The rows come from 4 hidden closed curves, with some noise, and rows from the same curve form a group. Each curve winds through 8 dimensions. The rows are also pushed far along 6 directions, which tell nothing about the answers.
(in the rows, 128 means zero)
Known rows, each followed by its group:
[131 177 138 107  89 172 147 128  96 158 117 104 128 145 165 144 138 120
 181 146  96 189]
k_818
[155  68 121 142 163 100 129 105 138  96 128 141 128 114 101 104 139 107
  45 149 169  58]
k_364
[112 126  81 115 141 159  91  84  92 158  99 134 185 108 153 191 134 150
 153  90 124 129]
k_966
[169 164 158 124 102 165 144 143 110 143 143 111 168 105 138  99 154 139
 173  84 106 141]
k_966
[124  83 104 143 158 113  96 147 123 144 143 120 131 112 109 131 152 146
  50 123  94 110]
k_818
[192 146 125 128 110  87  66 167 127 118 167 167 177  70 125  69 175 110
 113  97 154  81]
k_966
[116  79  56 143 184 107  60 103 150 156 102 164 156 103 139 127 188 145
  37 129 134  84]
k_539
[ 94 171 158 133 112 146 162 125 148 128 113 115  96 163 143 140  98 145
 196 125 137 160]
k_818
[167  89 131 120 134 181 211 102 145 114  96 138 144 154  93  61 120  96
 141 128  92 157]
k_364
[119 136 102 119 135 154 147  95 106 110 127 155 122 174 110 145 114 135
 153 129  95 148]
k_539
[127  89 141 133 169  46 138 135 162 104 105 125  79 152 118 123  85 114
  90 172 186 112]
k_966
[141 128 148 107 118 200 112 130  69 179 123  89 135 144 154 172 162 145
 146 127  88 132]
k_818
[151  96 188  97  97 111 118 141 129 129 135  86 118  86 145 145 122  87
  93 155 186 102]
k_364
[131  70 145 102 149  91 167  85 159  93 104 126 128 141 123 149  69 106
 120 164 184 143]
k_539
[ 84 122  57 163 167 142  99  95 124 125 123 191 138 149  85 130 155 184
 147  96  50 181]
k_364
[130  74 150 127 146 107 180 106 161  82 103 167  88 158  82  78  88  94
 112 157 148 147]
k_364
[117  83  84 142 181 126  91  81 132 140  87 157 151 144 130 150 142 151
 105 117 141 102]
k_818
[119 107 134 124 128 219 140 147  77 189 109  73 105 123 138 143 177 141
  63 135  72 126]
k_818
[ 85 133  85 161 170  31  69 152 193 124 145 178 113  96 107  97 153 165
 105 102 123 125]
k_539
[157 176 143 141 115 139 150 141 123 125 143 149 173 121 135  76 127 132
 205  89 117 141]
k_818
[107 136  69 146 173 147 100 100 136 159  88 139 145 158 145 155 157 182
 143 107 114 128]
k_364
[132 167 146 111  69 194 157 128  96 136 143 109 142 109 151 130 138 107
 137 133 108 158]
k_364
[167 161 102 111 101 204 118 133  89 168 147 108 206 120 157 136 170 147
 147  82  65 139]
k_539
[130  92 100 130 143 175 153  76 128 117 125 155 162 143  94 117 136 126
 146  99  65 138]
k_818
[172 104 126 131 132 170 122 138  70 166 118 110 171  66 150  94 185  96
  51 127 128  73]
k_539
[122 130 149  94  95 147 145 125 125 131 150 105 118 132 147 150 122 107
 119 154 109 148]
k_539
[120 113  47 105 144 139  61  85 126 153 104 161 175 123 150 174 166 140
 108 117 114 127]
k_966
[156 102 130 150 161  58  84 124 158 103 125 170 145 108 116  98 141 139
 109 121 193 100]
k_966
[164  64 157 104 133 180 202 102 114 127  90 107 132 139 114  99 113  88
  93 150 125 143]
k_364
[133 106 121 152 150 142 177 129 121 133 103 117 123 122 107  82 132 119
  80 123 101 140]
k_539
[106 152 119 149 143 143 136 144 111 159 122  95 115 124 160 136 147 147
  83 134 126 100]
k_818
[166  69 115 122 146 147 141  88  92 106 100 153 157 122 112 118 122  96
  73 145 161 108]
k_539
[110 158 167 128 118 149 154 139 114 155 133  72 109 138 176 150 121 129
 123 140 133 101]
k_818
[136 149 157  97 110 181 143 129  86 167 100  90 141 135 179 165 119 130
 153 132 147 142]
k_364
[ 98 120 116 158 159  59 113 138 166  78 148 176  82 134  84 107 109 144
  98 134 163  95]
k_818
[ 98 162  86 123 136 133 103  97 157 134 122 135 148 163 157 181 125 168
 178 111 129 126]
k_539
[ 92 195  85 174 146  50  66 155 147 120 172 166 148 102 133 124 138 172
 162  86 125 108]
k_539
[117 160 184 100 100 122 131 164 108 133 163 106  96 134 152 149  99 120
 150 135 143 106]
k_818
[148  91 117 138 133 162 137 117 104 142 137 103 175 101 123 123 147 122
  78 110  88 114]
k_364
[135 131 174 112 100 117 184 147 158 117 114  82  83 145 138 117  88  91
 107 157 163 134]
k_364
[172 159 136 114  83 199 169 142 107 145 124 128 174 110 145  69 147  90
 156 110 103 143]
k_364
[110 168 128 125 120  92 139 122 185 105 142 131 122 153 140 136  98 139
 184 122 150 128]
k_539
[ 85 150 128 131 154  46  40 160 125 144 123 137  67 129 159 181 128 156
  93 143 201  76]
k_364
[121  88  71 126 171 168 106  63 110 140  91 157 169 177 148 176 137 159
 114 144 121 134]
k_818
[ 99 112 138 146 156 113 117 129 126 132  98 137  58 159 127 133 138 143
  76 166 155 125]
k_966
[165 112  76 102 111 169 114  75  99 122 121 131 189 136 139 174 145 118
 122 152 117 153]
k_818
[104  69 138 124 161 111 119  95 121 130  99 128  98 115 115 154 124 119
  86 141 156 106]
k_966
[148 144 174 126 117  87 138 153 140  96 131 134  80 157 126 110 102 119
 127 164 189 129]
k_966
[ 99 108 119 137 153 153 146 130 110 180  94  65  87 147 152 159 153 143
  58 169  85 155]
k_966
[154 152 117 149 130  81 149 146 161  81 158 161 131 113  83  61 127 120
 143 105 129 114]
k_364
[110  99 126 109 141 136 173  81 172 113 116 102 107 182 130 163  98 124
 126 160 121 132]
k_539
[129  98 151 132 149 192 163  95  87 143 119 114 122 149 107 134 145 146
 144 117  73 137]
k_966
[ 96 197  69 140 106 163  77 109  97 137 142 174 174 122 153 166 153 172
 178  96 106 163]
k_364
[189 117 137  77  75 137 119 114 108 117 123 143 176  78 143 112 131  49
 124 135 169 118]
k_818
[ 98 101 144 150 146 147 166 120 154 141  97  96  81 143 115 119 130 133
  95 136 114 134]
k_818
[116 100 163 141 136 125 163 134 132 126 116 111  83 145 126 107 118 115
  71 162 134 137]
k_539
[136 125 180 126  88 123 156 143 140 102 130 114  89 126 127 104 103  80
  96 162 175 118]
k_966
[177 128 128 129 122 149 124 110  98 110 141 151 198 106 114 114 132 130
 174  88 133 120]
k_966
[144 118 177 147 113 127 165 156 130 124 155 103 117  63 100  68 158 111
 103 125 110 134]
k_364
[128  62  86 118 171  84 125  76 185  92 115 180 148 123  95 116 124 119
 108 140 144 126]
k_539
[136 122 143 157 137 131 218 123 148 104 135 112 121 151  87  76 110 130
 163 144  61 208]
k_966
[158 149 101 136 126 137  83 129  70 139 124 161 187  89 155 122 151 124
 113 109 165  95]
k_539
[147 186 127 115  98 170 133 158  90 162 125 101 142 132 164 132 146 138
 148 119 109 154]
k_966
[146 120 126  99 116  91  82 121 137 131 112 127 157  76 154 154 129 112
 100 110 203  96]
k_966

New rows. What belongs after each?
[136  74  99 127 176 127 134 104 127 122 106 141 112 148  85 126 140 140
  94 128 103 122]
k_364
[120 134  81 192 184  92  75 146 124 134 129 166 118 142 107 102 179 189
  86 122 107 128]
k_966
[ 82 145 152 126 135  82 129 143 162 134 130 127  61 143 132 127 120 130
 141 143 123 146]
k_966
[ 79 201 127 132 116  80 103 145 151 112 153 158  85 174 150 151  99 156
 178 134 139 148]
k_539
[148 167 138 118 102 143 126 138 118 139 135 139 179 120 160 114 119 124
 186 102 131 145]
k_818
[ 82 103 142 122 154 167 161 121 109 146 139 105  77 187 122 160 118 155
 106 156  57 143]
k_818
[129 111  89 113 146 102 120  70 153  66 138 187 142 193  88 165  82 144
 191 131 131 149]
k_966
[ 99 112 160 116 131 106 159 109 188 114 127  90  89 143 130 154  99 125
 142 148 151 118]
k_539
[155 116  76  93 121 137 116  86 116 111  90 168 173 125 132 151 115 110
 126 134 170 153]
k_966
[121 122 138 166 152 102 113 177 129 153 146  96 104  96 106 100 161 149
  82 101  94  99]
k_818
[134 108 118 110 119 187 172  86 137 129 120 129 133 165 118 121 142 118
 146 145  64 176]
k_966
[100 117 140 140 152  64 127 148 170 114  97 141  52 142 116 107 105 120
  80 147 183 110]
k_966
[158 112 208 101 104 112 181 157 142  95 151 124  93 149  99  88  80  96
 169 149 137 154]
k_818
[114 108 113  87 119 110 109  97 167 117 111 132 115 153 134 177 102 108
 148 149 155 129]
k_364
[116  98 139 150 150  61 107 124 132  89 122 162 105 107 103 122 102 120
  90 142 192 111]
k_539
[112 126 149 150 154  79 153 164 146 115 141 131  71 125  82  81 120 138
 117 114 101 134]
k_539
[171  40 143 122 169 148 201  94 134 110 109 126 146 122  73  76 126 109
 105 129  99 138]
k_539
[178 158 118  77 108 109 115 103 131 103 118 154 195 154 166 165  77 120
 221 130 203 143]
k_966
[154  46  96 122 173 158 158  77 112 106 123 160 153 152  91 108 136 115
  63 150  97 109]
k_818
[124 108 176 103 124  53 160 130 183  75 151 123  87 148 104 133  59 113
 148 151 169 145]
k_539
[ 97 130  92 137 168 107 105  93 161 110 126 165 120 198 117 166 112 186
 165 116 117 143]
k_539
[127 148  75 171 154  77  35 134 119 141 133 149 146  92 134 139 186 158
  97 111 144  89]
k_818
[ 92 152  94 115 133 132 101 103 119 135  87 160 112 157 152 173 116 148
 146 135 159 154]
k_966
[132 112 132  83 123 149 122 113 100 141  98 107 122 132 170 184 110 106
  85 162 196  87]
k_818
[129 200 191 149  93 133 161 179 130 140 143  95 104 116 157  86 128 124
 167 122 147 124]
k_818
[175  85 110 105 123 207 157  77 113 115 116 142 176 171 115 125 130 104
 140 132  97 122]
k_966
[112 162 126 127 130  93  68 137 109 163 106 126 106 121 176 162 150 130
 133 143 164 119]
k_818
[129  57 149 109 148 136 169  97 128 130  96  97 110 110 106 133 113  95
  84 132 129 115]
k_966
[128  86 193 136 137  80 177 135 151  97 129 122  78  96  85  77 101  89
 110 137 153 120]
k_966
[112 194 122 142 124  90  91 143 130 128 161 151 162 128 169 139 111 153
 181 103 150 112]
k_818
[ 65 152 180 152 128  81 129 153 159 128 130 125  26 138 123 113 120 124
 138 141 135 120]
k_818
[ 85 154 153 135 129  54 105 156 163 129 132 140  86 115 141 120 100 120
 143 116 159 117]
k_818
[184  68  94  92 141 146 141  71 115 114 101 133 188 149 115 153 117 111
 135 140 120 160]
k_818
[133  85 134 109 143 190 165 103  98 174 101  72 154 124 155 156 144 131
  92 141  91 146]
k_539
[151  67 114 161 167  65 127 131 199  89 135 172 131 116  53  45 137 117
 118 106 106 119]
k_364
[158 107 138  97 124 172 199 105 127 124 127 112 162 142 112 109 103 100
 180 115  78 144]
k_364
[129 103 179 149 135 136 173 139 142 118 135  98  72 126  92  87 140 112
 100 137 121  86]
k_539
[ 95 131 119 126 128 191 160  93 119 144 131 109 134 178 148 167 120 152
 148 136  69 160]
k_818
[120  88 102  97 136 183 118  66 109 128  81 134 132 144 121 196 125 134
 130 126 153 120]
k_539
[149 166 122 121 113 160 109 128  88 148 137 125 194 104 149 143 137 144
 189  71 118 122]
k_966
[ 94 148 160 150 124 128 134 165 158 152 122  95  68 116 126 107 152 143
 110 113 121 115]
k_539
[105 172 126 161 138  51  79 179 145 136 154 163 112  69 119  76 158 141
 136  87 125 118]
k_966
[129 141 149 118 120 118 153 118 130  96 115 152  93 169 123 128  96 126
 158 164 164 168]
k_966
[126 168 173  98  69 126 124 166 119 151 165  76 116 103 185 150 127  94
 105 156 139 119]
k_539
[134 137 129 140 125  84 110 141 132 128 131 127 163  65 135 114 120 114
 131  98 163 114]
k_966
[166 100  77 109 132 137 101  81 148 102 122 188 199 127  95 124 138 130
 191  98 118 147]
k_364
[118  92 104 133 157  80  91 119 129 107 122 160  93 131 110 134 128 116
  49 151 164  84]
k_539
[138 139 126 102 137 148  91  87 107 141 105 137 157 174 179 196 126 161
 180 143 173 133]
k_966
[116 117 121 162 157  54 147 150 171 103 116 147  82 122  90  72 118 127
  90 142 139 153]
k_966
[126  88 110 161 161 156 114 123 138 149 118 117 114 120 108 104 191 141
  49 118  96  75]
k_539
[121 169 140 100 104 148  79 144  85 153 140 141 127 114 163 161 149 139
 159 120 143 119]
k_539
[167  82 119 131 117 201 181  93 129 114 123 129 153 144  93  85 152 102
  96 135  72 146]
k_966
[134 138  91 109 128 138 134 109 125 101 119 168 154 145 122 140 101 137
 151 127 152 146]
k_818
[114 183 157  97  84 194 147 154  93 183 101  79 104 136 188 151 131 116
 142 126 127 135]
k_966
[148  87  83 118 138 130  77  83 107 107 135 165 167 136 116 167 142 128
 105 140 134 110]
k_966
[141 166 121 115 104 114 133 102 138  86 146 181 186 140 143 129  86 130
 217 121 156 172]
k_539
[158  88 116 130 141 181 169 111 100 147 120  83 150 106 114 115 161 104
  70 121  85  86]
k_539
[154 121  99 169 147 145 171 109 124  72 137 190 149 160  52  66 116 143
 167 101  83 161]
k_966
[149 108 148 143 135 140 172 144 140 150 123  92 136  79 106  66 162 119
  96  91  81 137]
k_966
[149  87 131 134 143 169 145 118 115 159 102 105 152 106 128 102 158 113
  88 110 102 107]
k_818
